The first 4 rows are patterns. Each new row is the sum of 2 different patterns, raised or lowered, with some noise. Before adding, each is slid sideways (what falls off one end comes back at the other) and multiplied by a number that may be negative. Names go in the order of the patterns.
In the rows, zero is written as 128.
Known rows, each followed by the names of its patterns:
[128 130 126 100  98 121 117  81 189 124 136 115 136 104 102 108 122 138
 115 152 128  83 140 135 137 102 130  81 137 162 117 144 149 151  80 124
 117 111 135 131 106] | K29
[ 84 128 137  86 118 122 113 128 167 117 132 125 120 143 156 157 151 150
 116 137  96 130 105 145 133 162 165 124 101 136  97 164 123 128 117 110
 122 125 109 112 130] | K141
[140 135 117 110 104 108 125 154 115 127 114 137 118 148 116 123 126 168
 121 111 138 124 140 122 180 159 122 126 104 140 124 126 124 165 160 110
 153 141 119 158 108] | K315
[137  90 143 128 105 117 134 102 169 123 121 129  95 130  98 140 123 136
 139 123 116 121 120 118  85 159 134 145 120 133 102 131  88 131 138 120
 139 106 143 145 171] | K564

New rows. What belongs after each?
[ 95 135 153 111 163 115 148 160 186 165 126 153 122 130 135 157 115 182
 122 142 146 118 114 123 161 126 150 140 142  94 113 139 132 125 155 151
 154 138 118 100 156] | K315 K564
[141 205 155 202 141 165 154 170 174 161 129 211 188 179 203 169 135 208
 141 176 187 158 138 157 175 186 214 157 104 154 145 125 167 163 171 201
 185 143 161 106 132] | K141 K564
[138 196 141 137 148 143 167 158 158 168 165 105 206 116 159 122 171 140
 164 173 145 134 146 139 189 112 158 146 141 128 151  98 142 178  99 163
 175 128 105 143 128] | K29 K141
[151 116 185 120 125 138 155 110 105 186 127 163 135 109  90 145 172 117
 132 182 172 135 169 140  81 143 125 176 124 185 146 155 134 114 149 120
 139 184 132 168  95] | K29 K564
[140 132 169 128 175 162 159 163 124 156 176  75 136 157 172 114 179 172
 148 166 110 157 115 126 164 108 113 126 179 124 179 116 112 138 133 108
 108 178 172 140 140] | K29 K315
[ 93 111  65 114  44 101 129 117 108 105 126  48 105  82 115 125  94  74
  80 108  93  67  65 116 111  37 173 103  98 105  90  84  75  72  77  87
  69 119 117  43 105] | K29 K315
[134 150 127  87 131 165 142 136 120 176  20  98 122 135 139 137 154 144
 133  83 106 118 102 155 121  90 132 137 118 179 131 115 152 112  82 114
 169 138 126 151 100] | K29 K315
[ 79  92  65  63  70 153 101 143  60 109  83 114  85 109 112 112 126  82
 150 114 129 148  78 122 114  82  60 118  77 139 104  86  79  47  84  56
 122  88 137 108 118] | K141 K564
[ 77 151  92 123 132 116  37  74  75  71 124 101 116 106 131  90  75  49
  66  99  86 155 134  81  97 115  95  97  95 104 133 109 126 148  67 111
 152 127  87 121  67] | K29 K141
[106 117 138  78 124  73  85 134 163 143 120 131 121 141 113 122 163 124
 105 145  73 147  94 137 140 171 181 145 106 108 110 161 136 117 128  93
 132 131 111  75 133] | K141 K315
[155 126 143  77 129 120 135 123 126 105 138 134 117 121 122 120 139 126
 117 133  83  67 129 114 136 116 109  97  99  75  80 141  92 134 122 114
 117 104  90  99 132] | K141 K315
[142 157 121 116 175  87 124 100 165 129 196 148  93 114 117  83 132 167
 130 131 130 114 122 132 114 125  93 152 162  99 128 165  61 130 151 128
 123 146 146 154 155] | K29 K141
[119 155 137 156 136 125 130 151 163 134 193 147 103 179 160 157 134 147
  81 160 172 137 164 152 150  91 128 123 139 145 167 123 158 136 141 105
  99 142 151 103 214] | K29 K141
[164 135 140 145 159  80 141 143 102 141 141 118 144 174 134 127 123 133
 147 137 206 155 164 129 154 105 129 115 154 151 159 187 141  96 157 124
 175 125 146 107 137] | K29 K141
[133 151  81 142 128 140 162 134 100 138 116 153 112 112 124 114  92 181
 120 130 124 113 115 118  92 123 137 114 151 156  95 145 138 136 125 151
 117 155 173 121 149] | K29 K141
[100 123  96 111  71 105 114 103 132 127  73 144 117 118  92 104  81 112
 132  76 121 152 125  69 119 107  92 132  91  96 114 112 130  87 103 101
 105  64 161 111 125] | K29 K564
[137 136 132 128 134  86 128 166 125 140 180 140 139 158 106 154 160 157
 177 154 156 138 124 137 121 159 155 164 168 147 156 126 118 151 144 137
 153 129 168 138 121] | K141 K564
[141 135 121 123 130 169 148 182 162 155 136 185 128 150 157 145 123 126
 146 124 160 131 144 112 122 155  96 145 140 141 155 174 133 147 139 132
 126 192 175 178 162] | K141 K564
[120 153 173 122 166 168  89 152 151 170 152 164 138 171 145 146 143 132
 127 185 136 138 102 166 152 171 134 104 153  86  99 127 183 166 136 156
 136 145 130 112 153] | K29 K315
[128 101 155 100 151 128 173 160 143 102 136 103 195 126 121 130 112 135
 124 154 139 132  92 114 152  92 124 123 147 156 156 140 145 122 147 134
 168 163 147 143 104] | K141 K315
[114 152 105 153 137 128 113 125 118  93 121 103 131 128 133 139 135 118
 136 100 138 122 107 101 116 119 119 144 135  75 106 120 115 129 121 128
 128 152 103 110 109] | K29 K315
